The first 5 rows are patterns. Each new row is the sum of 2 different patterns, raised or lowered, with some noise. Before adding, each is slid sideways (what falls off one end comes back at the other), maybe read backwards, and multiplied by a number that may be negative. Names go in the order of the patterns.
In the rows, zero is written as 128.
Known rows, each followed by the names of its patterns:
[149 162  79 110 126 126 152 118 127 150 132 133 134 131 131 149 133 105
 127 135 111 105 124 118 131 128 138 127  90 126 134 128 126 175 169 125
 130 123 132 134 163] -> nenel
[137 149 110 127 121 118  99 131 123  92 144 120 137 132 122 109 110 107
 176 138 113 133 134 140 120 128 132 159 132 121  83 120 122 139 113  79
 125 148 115 155 114] -> sazem
[103 109 119  79 127 143  84 128 117 127 117 114 133 117 117 129 127 131
 111 135 134 177 122  79 134 125 153 124 135 166 121 108 177 130 115 142
 140 126 156 104 114] -> suf
[155 134  95 138 106 127 119 152 175 132 135 142 137 142 127 126 129 136
 110 118 129 131 117  84 138 170 122 114 140 171 134  79 116 160 124 115
 142 144 102 109 120] -> bagul
[126 100  79 118 105 138 158 147 123 153 134 110 109 142 125 134 177 125
 125 120  92 126 151 124 125 132 134  79 127 134 136 129  79 124 127 135
 111 104 157 140 123] -> Pel

New rows. What belongs after each?
[188 144 153 154 168 150 131 160 171 122 151 143 153 151 104 138 161 152
 179 151 193 140 140 172 207 182 114 151 171 176 133 173 230 151 107 179
 177 156 128 158 203] -> suf bagul
[122 178 136 113 158 133 132 147 158 131 131 124 143 144 134 139 157 161
 129 126 150 154 124 129 124 145 170 168 133 103 134 139 148 179 127 148
 162 163 142 129 131] -> sazem Pel
[173 156 153 167 148 185 139 166 199 170 144 167 193 197 163 154 137 129
 138 171 150 158 154 166 129 105 154 207 188 165 160 140 171 146 180 159
 151 182 169 163 149] -> nenel sazem
[128 152 174 128 120 102 117 147 132 161 131 183 157 137 132 114 116 147
 142 126 132 139 143 145 129  90 131 161 111 120 117 166 114 151 183 132
 141 181  75 125 170] -> suf Pel
[156 169 144 115 146 137 113 123 156 143 178 160 149 149 113 125 162 156
 139 173 174 174 145 139 142 152 196 156 164 115 135 128 144 185 142 144
 160 115 145 150 137] -> nenel Pel
[117 143 186 127 162 158 120 206 177 189 185 191 206 171 179 193 167 164
 163 179 188 169 191 138 152 177 156 172 145 158 116 164 189 155 174 175
 171 161 115 180 221] -> sazem suf
[128 121 114 106 121 123 141 121 126 153 128 128 117 127 104 116 145 106
 125 107 122 121 101 117 121 126 141 116 101  93  99 149 134 115 117 104
 130 116  82 129 130] -> nenel sazem
[142 100 150 123 113 132 123 169 144 157 148 132 155 175 127 138 192 180
 122 158 122 147  99 146 185 153 131 104 150 141 145 139 158 150 125 137
 141 140 151 117 167] -> nenel suf
[124  80  86 149 101 122 120  75 117  75  96  86 119 142  94  49 114 107
  62 120 117  99  60  75 143 101  67  82  86 125  98 102 101 108 108 109
 114  87  95 115  82] -> nenel suf
[149 147 125 144 104 124 145 137 144 119 153 138 124  98 133 196 116  95
 122 141 108  98 149 160 136 130  92 126 138 112 139 140 124  99 126 103
 102 120 110 118 166] -> bagul Pel
[128  91 134 135 161 130  85 129 170 120 148 116 141 151 115 130 112 126
 115 116 129 100 162 161 121 120 103 113 113 121 176 145  88 103 140 146
 121 134 162 162 130] -> nenel sazem
[ 87 101 115 146 121  70 101  87 132  74 110 124 107  88  86 110 124 123
  92 125  83  58 111 152 108 102  80 142 118  49  93 104 105  82 100 120
  98 122  99 128 110] -> sazem bagul
[119  60 142 119 105 118 110 122 137  92 104 107 108 118  82 120 162 103
 107 105  93 116  79 124 127  99 102  93 129 113 112 115 179 101  33 123
 151 142  99 117 182] -> suf bagul
[180 169 178 109 148 198 150 144 148 161 118 119 132 151 164 197 157 137
 131 143 237 174 144 169 114 179 149 118 171 157 163 160 179 139 158 209
 144 157 162 170 164] -> nenel sazem
[ 98  96  74 101 119  83 101 117  88  71 106 124 156  73  52  74  99 107
  97  87 125  74  59 105  87  64  98 125 110 116 117  99 129 111 111 106
 109 103 128 128  85] -> nenel Pel
[140 130 127 164  92  87 142 201 150 127 130 185 153  99 113 144 175 110
 109 129 133 139 144 142 156 124 139 141 159 154 122 135 106 162 117 134
 183 120 136 115 116] -> sazem bagul
[121 148 118 146  91  81 148 136 134 142 185 131 128 154 127 144 131 153
 152 141 146 167 106 109 141 128 126 120 134 114 131 126 109 139 161 156
 182  94 123 128 130] -> nenel sazem
[155 200 157 145 117 179 158 113 159 152  73 149 152 146 162 168 125 190
 171 167 159 172 196 157 177 188 155 158 129 160 183 147 157 167 153 121
 152 174 149 145  73] -> suf Pel
[159 145 169 161 178 103 140 130 156 157 132  51 151 141 112 117  98 115
 162 124 210 132 101 151 116 152 130 135 113 151 146 101 170 145 150 155
 131 167 110 125 232] -> sazem suf
[ 82 109 104  87  84 110 109 110  80  82 127  87 104  81  66 105  86 115
  97  89  86  89  90 124 130  88 103 101  95  67  99 122  90  69  91  97
  71  55  95 119  85] -> nenel bagul
[124 191 164 114 154 169 130 146 179 137 170 165 142 163 165 184 166 156
 181 137 166 144 141 161 162 173 191 168 156 155 159 128 165 128 152 195
 153 190 139 149 145] -> suf Pel
[135  81  82  67  95 121  94 111 141  85  71 122 133 100  35 103 122 116
  80  59 139 116 104 102 137 116  71 102 105 105 148 109  94 116  87  66
  97 134 105 134 130] -> bagul Pel
[114 118 154  94  86 127  88 121  94 113 138 135 114 102 125 157 139 157
  56  96  85 119  98 115 111 134  70  30 140 134 126 124 147 106 115 100
 148 129 121 163 137] -> nenel sazem
[ 85  98  92  70 111 112  50  95 112  78  74  95  74 112 103 117 108  82
 129 101  89 130 122 126  95 104 107 100 109 122 105 120  69 101  93  95
  75  94 131 104 101] -> nenel suf
[116 112 113 100  89 103  94 115 129 103  98 120 116  93  67 121 131 111
 127 114 138 104  56  97 142 105  98 124 118  66  96 106 128 110  60 114
  92 110  92 112 156] -> bagul Pel
[114  90  86  84 137 125 129 151 103  69 130  77 168 130 126 123  85 130
 127  92 109 105 119 103 104  48 112 175 104 109 106 137 111  87 114 130
  58 108 160  96  92] -> nenel suf
[183 153 129 139 142 179 129 133 135 135 118 112 153 150 149 158  93 159
 139 108 162 165 158 113 136 135 122 112 166 180 172 134 135 154 135  91
 151 181 141 140 142] -> bagul Pel
[ 87 118 112 102  95 135  95 136 106  99 149 116 117  97 123 132 102 103
 105  79 128 144 121 118  73  88 105 101 104  97 129 136  88 111  97  66
  92 111 111 114 119] -> sazem Pel
[161 207 182 157 142 157 157 154 150 183 160 162 151 123 139 137 173 161
 159 149 159 118 172 136 193 194 167 163 140 177 145 135 166 134 162 143
 158 177 163 169 162] -> nenel sazem
[139 154 137  93 107 149 137 125 148 162 107 117 118 216 164 118 139 141
 153 136 132 151 127 125 136 157 129 120 170 128 135 156 176 171 154 146
 152 142 152 176 145] -> nenel bagul
[128 102  96 124 152 109  75 128 115 103  88  92 156 113  77 111 132 104
 106 107 121 126  79  99 131 102 130 105 101  86  73 127 102  96  97 103
 132 111  96 108 113] -> sazem bagul
[117  96 130 152  90  84 149 165 138 113 126 165 155  85 103 151 118 113
  87  82 159 143 156 142 134 131 132 128 205 188 117 122 107 131  57 130
 155 120 108  91 131] -> nenel bagul
[119  73 106  85 100 134  73 126  94 122 130 108 106 169  70 104 150  95
 102 127 110 106  85 115 146 140 106 112 113  72 103 111  99 109  67  97
 117 127 119  72 119] -> sazem suf
[ 70  62  83  59  86  72  61  92  79 114  89 116 110  95 106 133 124 109
 116  97  70 121  64 102  81  82 112  80 113  98  82  91 122  76  40 101
 124  98  79  80 134] -> suf bagul
[149 198 141 183 158 154 135 123 161 157 174 129 142 133 109 133 183 177
 203 172 119 167 164 176 156 143 121 145 149 141 136 173 154 160 159 133
 179 177 168 162 142] -> nenel sazem
[157 175 205 166 129 171 170 174 161 203 200 166 151 152 164 170 188 147
 202 146 137 148 166 218 159 119 172 188 163 159 174 177 161 151 132 182
 173 120 149 141 152] -> nenel bagul
[117 136 180 128 139 116 129 103 130  74  57 127 144 130 178  93 123 153
 113 124  80 121 114 139 124  56 149 124 133 129 145 110  81 104 171 136
 156 142 133 153 110] -> sazem Pel
[192 153 140 148 161  94 129 210 164 158 107 141 173 136 156 136 157 115
  96 144 133 132 106 148 145 107 138 119 141 139 127 164 154 195 154 100
 156 199 117 103 172] -> suf bagul
[157 143 107 159 230 147 150 124 156 175 112 158 176 109 135 169 157 144
 154 126 145 164 184 163 174 213 152 121 199 139 143 146 178 169 179 183
 166 155 143 132 184] -> suf Pel
[111  56 100 113 119  96  96 114 125 101  69 138 130 134 118 110 133 131
  90 144  98 117 118 124 131 105 112  77 113 133  80 122 114 104 120 128
 126 124 114 148 142] -> sazem bagul
[141 117 110 132 142 145 122 110 148 131 166 146 106 101 138 132 140 164
 157 158 163 142  99 119 147 144 138 150 132 154 123 128 130 163 151 124
 141 139  94 117 150] -> sazem Pel
[ 94 119 103  88 119  79  67  84 107 104  95 161  93  82  92  71 109 109
  83 100 103  83  54 119  94  80  92  53  94  70 100 103  80 121 105  97
 106  64  48  88  77] -> bagul Pel
[162 132 163 140 159 153 158 168 134  88 118 148 114 162 183 136  74 114
 125 196 124 134 185 134 150 148 132 156 132 137 144 143 115 132 157 139
 132 121 144 157 158] -> nenel bagul
[145 123  93 115 101 103 111 131 130 116  93  91 127 113 129 101 124 108
  83 112 113 108 112 118 114 110 126 107 128 109  80 133 131 164 115  90
 118 125 103 111 135] -> nenel bagul
[184 182  96 127 172 145 110 156 179 125 125 137 130 146 117 139 136 153
 130 145 186 132 124 145 168 159 175 160 144 151 115 112 160 162 128 104
 151 212 135 124 148] -> bagul Pel
[105  98 103  66 103 152 102 106  81 112 124  68  79 120  79  96  83  87
 127 115  62 121 125 112 107 126 149 108  77 125 126 101 118 113 119  85
  83 111  98  93  98] -> suf bagul
[140 149 132 148 166 169 153 139 121 149 141 180 167 156 174 167 151 122
  91 194 173 195 192 153 146 150 123 193 216 145 152 161 150  77 155 164
 157 156 106 146 127] -> nenel Pel
[177 139 137 148 116 159 130 132 124 163 153 116 161 133 125 163 112 183
 142 156 166 153 164 210  94 131 198 152 139 161 153 154 103 119 188 160
 188 141 156 137 165] -> sazem suf
[122 133 116 143 108 118 147 135 164 107  91 126 137 108  81 119 156 128
  96 120 134  90 116 140 114 124  93 103 140  99 157 122 134 113  76 122
 142 102 112 127 124] -> suf bagul
[ 99 125 104 102 122 114 106 117  87 121 127  83  88 100  99  87  77 122
  97 120 118 107 108 104  98 109 131 115 150 159 103 115  75 113 140 146
 134 131  63  93 105] -> nenel suf
[102 117 176 179 157 149 126 210 180 151 167 168 203 154 131 207 158 164
 159 179 179 165 175 172 193 175 151 177 136 159  83 170 226 150 142 114
 169 162 110 164 199] -> suf bagul
[157 134 116 178 187 129 136 111 102 139 131 149 179 140 140 167 138 124
 125 157 137 164 191 136 160 133 131 141 138 134 149 145 147  81 141 154
 171 149 103 138 153] -> sazem Pel
[ 99 138 102 107  96  78  92  86 125  83 112 149 115  77  92  67 101 100
  94  89 119  81  95  95  93  92  69  99  81 115 105  73 106  99  91  99
 109 122  76  92 115] -> sazem Pel
[133 120 129 139 100 115 125 127 120  96 120 117 131 122  99 141 136 133
 153  95  88 102 112 130 144 133 124 116 104 116 113 131 125 150 151 116
 126 117 113 123 151] -> nenel Pel
[ 91 101 100 127  94 125  99  80 105 125 124  74  86 113  89  63 105 129
  98  71  96 107  83  66  95 132 104 123 117 107 111  89  97 108 115 101
 109  61  83  91  63] -> nenel bagul
